The groups are shells around one centre, one inside the other: the same stretched ball of 4 dimensions in 7 sizes.
Some rows, each with its group after it:
[-22.9 -16.1  44.4  25.2   0.7 -35.0  79.4  18.4 -34.2 -26.7  15.4 -19.2
 -29.5 -19.2  -3.0] | q_251
[ 17.9 -42.9  38.0   3.2  -6.3 -31.1  27.1  33.9 -55.4 -23.7  53.0 -20.3
  -6.7 -27.4  19.1] | q_549
[ 11.5 -33.4  43.5  11.2   1.1 -37.0  28.5  19.5 -31.9  -3.5  16.6  15.7
 -49.1 -31.6  38.3] | q_349
[  9.8 -33.4  43.1   6.3 -18.3 -47.6  35.2  37.1 -35.8  -5.5  27.9  12.4
 -17.3 -22.6  28.3] | q_952
[ 10.2 -32.8  32.4  14.5  13.2  -6.1  33.7  14.4 -44.8 -35.0  50.2 -32.0
 -23.2 -33.8   6.2] | q_349
[ -8.5 -31.5  43.7  15.4   1.1 -35.2  64.0  25.5 -56.0 -33.1  36.3 -35.8
 -15.9 -21.1   1.8] | q_952
[  9.0 -36.0  38.7   6.8 -11.0 -33.8  39.2  35.4 -48.9 -23.8  47.2 -18.0
  -2.9 -23.3  11.7] | q_393
[ 19.9 -35.7  43.1   7.0  -5.5 -41.3  16.2  24.1 -26.7   6.0  15.4  31.8
 -49.2 -32.6  48.6] | q_301
[ 11.9 -36.5  36.3  12.9  14.2 -14.3  31.3  14.0 -47.8 -28.4  42.4 -24.9
 -33.6 -34.4  16.7] | q_301
[  8.2 -26.0  42.0  10.1 -19.0 -45.2  33.3  32.4 -18.0   3.5  15.3  32.1
 -29.3 -24.4  32.7] | q_549
[ -4.8 -27.7  36.8  21.3  19.7 -10.0  54.7   8.5 -47.5 -39.6  38.9 -41.4
 -32.8 -30.8  -1.2] | q_804
[ -2.8 -32.2  46.6  16.0   7.8 -38.1  51.7  16.8 -46.0 -18.1  18.4 -11.7
 -44.9 -27.2  22.5] | q_251
[  5.6 -39.8  49.3   5.6 -12.2 -57.1  43.5  35.7 -52.3  -8.7  24.7  -0.1
 -24.2 -21.5  31.3] | q_301
[  3.0 -21.6  36.2  19.3   4.8 -18.2  38.4  13.2 -19.6 -14.7  21.7   5.6
 -41.9 -31.7  17.6] | q_549
[ 10.2 -27.0  39.3  14.4   0.3 -28.3  28.5  17.4 -20.7  -4.1  17.0  19.7
 -46.9 -32.3  32.1] | q_349
[  0.5 -21.2  36.7  17.4  -4.7 -24.5  44.4  21.9 -22.4 -16.5  26.7   2.5
 -25.8 -26.5  11.7] | q_952
[ 33.2 -46.9  40.6   0.1  -2.5 -36.0   0.1  26.6 -40.1   1.3  32.3  20.6
 -41.7 -36.4  52.8] | q_804
[  1.9 -21.1  41.9  13.7 -18.6 -44.0  41.3  30.5 -13.8   1.8  11.6  31.1
 -29.7 -23.1  27.1] | q_804
[ 27.5 -48.6  42.0  -2.1 -10.6 -43.1  12.5  36.6 -52.5  -7.4  42.7   3.8
 -19.4 -29.6  40.6] | q_393
[ 13.5 -44.3  44.3   6.4   4.4 -37.6  31.5  24.5 -58.5 -18.5  36.1 -15.9
 -32.6 -29.9  30.2] | q_393
[ 12.5 -39.7  39.1  11.5  15.2 -19.7  31.0  14.5 -53.0 -26.6  40.1 -25.0
 -37.6 -34.3  21.5] | q_804
[ 26.0 -34.9  39.6   4.5 -12.5 -38.3   7.0  28.4 -19.4   9.5  20.5  40.7
 -40.6 -33.0  49.6] | q_549
[ 18.5 -31.1  34.8   8.5  -8.7 -25.3  19.7  27.3 -25.1  -8.5  35.4  13.3
 -23.4 -30.8  26.8] | q_952
[ 28.9 -39.1  35.2   4.8  -1.0 -22.9   4.7  23.2 -31.3  -5.8  37.0  15.1
 -35.3 -36.7  39.6] | q_349
[ -6.0 -16.1  38.6  22.1  -0.9 -25.4  51.2  15.9 -15.1 -13.1  14.4   9.1
 -39.0 -26.9  12.8] | q_251
[ 20.9 -41.8  47.5   2.8  -9.9 -53.4  17.5  30.5 -37.5   8.0  16.0  29.8
 -45.0 -29.7  53.6] | q_393
[-19.1 -17.3  41.4  23.3  -1.9 -30.7  74.9  21.7 -35.2 -30.1  24.6 -23.3
 -19.0 -19.1  -6.8] | q_393
[-14.6 -20.9  47.3  20.8  -2.2 -43.4  66.3  20.2 -31.8 -14.1   8.0  -0.5
 -39.7 -21.3  14.4] | q_301
[ 10.1 -45.2  46.8   4.5  -3.0 -47.0  38.5  31.7 -63.1 -18.6  36.9 -18.0
 -22.7 -25.1  27.7] | q_251
[ -1.4 -39.3  45.5  10.0  -0.2 -40.9  55.8  29.8 -65.9 -31.3  41.2 -37.2
 -13.6 -21.7   9.5] | q_251
[ -4.9 -26.5  52.2  12.2 -19.6 -65.7  53.2  33.5 -27.6   6.8  -1.1  30.8
 -38.9 -18.6  36.1] | q_804
[  2.8 -23.8  32.8  16.8  -0.1 -14.0  42.8  21.0 -30.2 -27.5  40.9 -15.8
 -16.1 -28.0   2.5] | q_301
[ 22.6 -36.4  31.4   7.6   1.6 -12.4  16.1  23.0 -38.0 -22.2  51.3 -10.4
 -18.6 -34.3  19.3] | q_349
[ -5.7 -28.4  46.4  12.5 -14.1 -50.2  57.9  33.5 -40.8 -14.0  22.4  -2.9
 -18.2 -18.4  15.7] | q_952
[ 23.5 -45.6  37.3   4.6   7.2 -22.1  17.1  22.8 -55.2 -22.7  49.3 -19.3
 -26.6 -34.6  27.7] | q_549

New rows, each followed by its group:
[ -5.0 -22.6  47.7  17.9  -4.5 -47.1  50.3  19.5 -21.7   0.5  -1.0  24.3
 -53.0 -25.1  31.9] | q_804
[  1.1 -25.0  44.6  12.2 -16.9 -48.5  44.2  31.4 -23.4  -0.6  13.2  23.3
 -29.5 -22.1  27.8] | q_952
[-17.4 -18.6  42.2  24.4   5.1 -28.1  71.0  15.6 -35.1 -28.3  20.2 -21.3
 -31.6 -22.7  -0.8] | q_301
[  8.0 -31.0  33.2  12.0  -1.3 -16.3  38.5  25.8 -42.6 -31.4  51.2 -25.7
  -7.0 -27.5   3.2] | q_301
[ 20.8 -29.3  32.9  11.0  -0.8 -16.4  13.5  19.0 -18.4  -7.2  31.5  17.8
 -36.5 -35.7  30.4] | q_393
[ -7.2 -29.3  49.5  11.3 -17.6 -58.5  60.4  36.5 -42.2  -9.9  17.4   2.0
 -19.2 -16.4  19.6] | q_393
[ 10.1 -35.5  51.4   4.1 -23.1 -68.1  33.0  38.8 -31.6  13.4   6.3  39.1
 -36.6 -21.7  49.4] | q_804
[ 23.3 -44.0  44.6   0.7 -11.5 -48.3  15.8  33.8 -43.1   0.7  28.3  18.2
 -31.7 -29.2  46.5] | q_952
[ -9.4 -16.9  42.0  19.6 -10.9 -38.4  57.9  24.8 -18.9 -10.3  12.6  11.6
 -29.2 -21.5  12.8] | q_393
[-10.9 -22.4  35.7  22.9  12.1 -11.3  63.7  13.5 -43.4 -42.1  40.5 -42.9
 -20.0 -26.2 -10.9] | q_549
[ 14.9 -29.5  29.7  11.9   0.0  -8.6  26.2  22.3 -32.0 -26.4  50.6 -13.7
 -13.2 -31.8   8.7] | q_251
[ 14.4 -33.5  47.0   6.2 -16.5 -55.4  24.6  31.9 -24.3  12.5   7.9  41.4
 -43.4 -26.7  49.8] | q_301
[-10.1 -33.0  45.8  14.1  -1.4 -41.4  67.1  28.7 -60.4 -32.7  35.7 -37.3
 -13.0 -19.1   2.3] | q_393
[ -2.1 -34.7  48.9  12.9   1.1 -47.3  52.1  23.4 -50.0 -15.0  18.4  -8.6
 -39.1 -24.4  25.4] | q_549
[ -3.9 -26.0  36.2  21.2  16.3 -10.7  52.7  10.0 -42.4 -36.3  36.9 -34.2
 -32.0 -30.5   0.2] | q_549
[ 11.4 -33.7  49.5   5.8 -19.7 -62.2  29.3  34.7 -26.4  14.0   4.9  42.4
 -42.1 -24.3  50.4] | q_393
[ 14.2 -34.8  31.9  10.9   5.4 -10.4  29.3  21.5 -44.6 -31.8  53.8 -27.1
 -14.2 -31.9   8.1] | q_952
[-12.9 -25.7  47.5  15.6 -12.2 -50.7  68.7  32.2 -43.0 -18.6  20.4 -10.6
 -17.5 -16.3   8.9] | q_549
[ 26.9 -34.3  35.6   7.0  -3.3 -24.7   5.1  21.7 -20.3   1.2  27.4  28.9
 -42.4 -36.6  43.0] | q_393
[ 12.9 -36.4  40.5  11.3   8.3 -26.7  28.5  16.8 -41.7 -15.4  29.5  -4.7
 -42.8 -33.4  29.4] | q_349
[ 11.8 -35.4  33.6  14.2  17.1  -7.0  31.4  12.2 -47.9 -33.9  48.1 -32.3
 -30.2 -35.3  10.7] | q_393
[ 13.4 -25.0  35.5  15.1   2.0 -19.6  22.7  14.7 -14.4  -4.9  20.2  21.8
 -46.9 -34.8  30.6] | q_804
[ -6.2 -19.1  34.4  20.2  -1.3 -16.9  55.7  20.9 -29.0 -29.9  36.5 -19.4
 -14.6 -24.7  -4.5] | q_251
[ 11.3 -24.8  40.4  10.1 -19.0 -42.2  27.5  31.1 -12.3   6.5  14.5  39.1
 -32.0 -26.2  35.6] | q_804
[ -0.4 -32.2  48.8  13.4  -0.5 -48.1  47.5  22.0 -40.3  -7.3  10.9   6.1
 -46.5 -25.8  31.8] | q_549
[ 19.1 -44.4  43.1   1.5  -9.7 -43.8  24.3  35.3 -52.2 -11.2  39.3  -2.0
 -18.8 -27.0  33.3] | q_952
[-15.9 -19.5  41.8  23.5   5.0 -27.9  69.1  15.9 -35.4 -28.1  21.3 -20.9
 -31.3 -23.1   0.1] | q_349
[ 30.5 -45.5  34.9   0.0  -5.8 -25.6   7.2  32.1 -47.4 -15.3  53.4  -4.3
 -14.0 -32.9  31.3] | q_393
[ 17.7 -32.8  39.0  10.3   0.7 -28.5  19.2  19.2 -26.3  -3.5  22.6  18.9
 -45.7 -34.0  37.9] | q_952
[-19.0 -16.8  45.4  24.7   1.5 -36.8  72.3  16.4 -29.0 -19.2   8.7  -6.7
 -39.6 -21.6   6.7] | q_251
[  8.7 -25.0  38.6  12.4 -11.4 -33.5  32.2  26.7 -18.5  -3.7  21.3  22.0
 -30.1 -27.4  26.7] | q_952
[-15.0 -20.1  40.1  23.6   7.2 -23.1  68.6  15.1 -38.3 -33.0  27.1 -28.4
 -27.5 -23.6  -4.1] | q_349
[ 22.1 -37.3  35.1   4.7  -8.6 -26.6  17.4  31.0 -36.9 -13.5  44.9   2.0
 -15.3 -30.3  25.9] | q_952
[-13.9 -18.7  42.2  21.5  -3.1 -33.4  66.1  21.2 -30.5 -21.8  19.3  -9.9
 -26.9 -21.2   3.5] | q_952
[  2.6 -19.5  37.1  16.1 -11.7 -29.7  40.0  25.3 -13.7  -7.3  20.7  19.0
 -27.0 -25.9  18.1] | q_804
[ -6.4 -23.0  36.1  21.6  10.8 -13.9  55.9  13.0 -37.8 -34.1  34.8 -29.3
 -27.6 -28.1  -1.6] | q_952
[ 12.1 -41.0  44.1   8.2   3.9 -37.2  32.1  22.8 -51.2 -15.0  30.6  -8.2
 -37.1 -30.1  31.3] | q_349
[ 12.1 -32.4  34.3   9.6  -4.8 -21.0  32.0  27.8 -39.1 -24.1  47.3 -14.0
 -10.4 -28.1  11.4] | q_952
[ 26.2 -45.0  38.7   2.9   0.6 -29.4  12.0  26.0 -47.8 -12.6  42.2  -1.8
 -29.8 -33.9  36.6] | q_952
[ 14.6 -27.3  31.9  12.0  -4.0 -15.9  24.5  23.1 -23.7 -16.1  39.3   3.6
 -21.5 -31.5  17.3] | q_549
[ 13.6 -40.8  39.6   4.9  -6.9 -34.2  33.3  33.7 -54.5 -23.2  48.5 -19.7
  -8.1 -25.8  17.8] | q_349
[ 11.7 -41.9  36.8   9.6  11.3 -17.3  35.9  21.0 -62.8 -37.5  55.5 -43.4
 -16.8 -30.9   9.0] | q_393
[  7.6 -23.3  37.7  14.3  -8.1 -29.5  32.4  23.2 -15.9  -4.7  19.9  21.5
 -34.4 -28.7  25.5] | q_349
[  6.4 -33.4  47.7  10.6  -5.0 -48.8  37.1  24.7 -35.1  -0.7  11.4  17.7
 -46.0 -27.0  38.8] | q_952
[ 24.8 -38.7  32.0   6.0   0.7 -14.6  13.1  24.4 -39.9 -20.5  51.7  -9.0
 -18.6 -34.6  22.6] | q_349
[ 38.8 -46.8  36.7  -2.6  -8.8 -31.8  -7.3  31.6 -36.5   1.1  41.3  23.0
 -29.4 -36.1  50.3] | q_804
[  5.1 -40.0  44.1   7.9  -2.4 -40.1  45.5  30.4 -59.8 -25.0  40.3 -25.3
 -16.3 -24.0  16.7] | q_952
[  5.5 -33.3  34.5  15.1  13.0 -10.5  41.6  15.7 -50.4 -37.7  49.3 -38.8
 -21.3 -31.2   3.1] | q_952
[ 15.1 -44.4  43.2   4.5  -1.8 -39.3  30.1  29.9 -57.5 -17.9  40.3 -14.2
 -22.8 -28.0  28.4] | q_952
[ 18.3 -42.8  38.6   2.9  -7.4 -32.9  26.2  34.2 -53.7 -21.2  50.5 -16.0
  -8.5 -27.2  21.6] | q_301
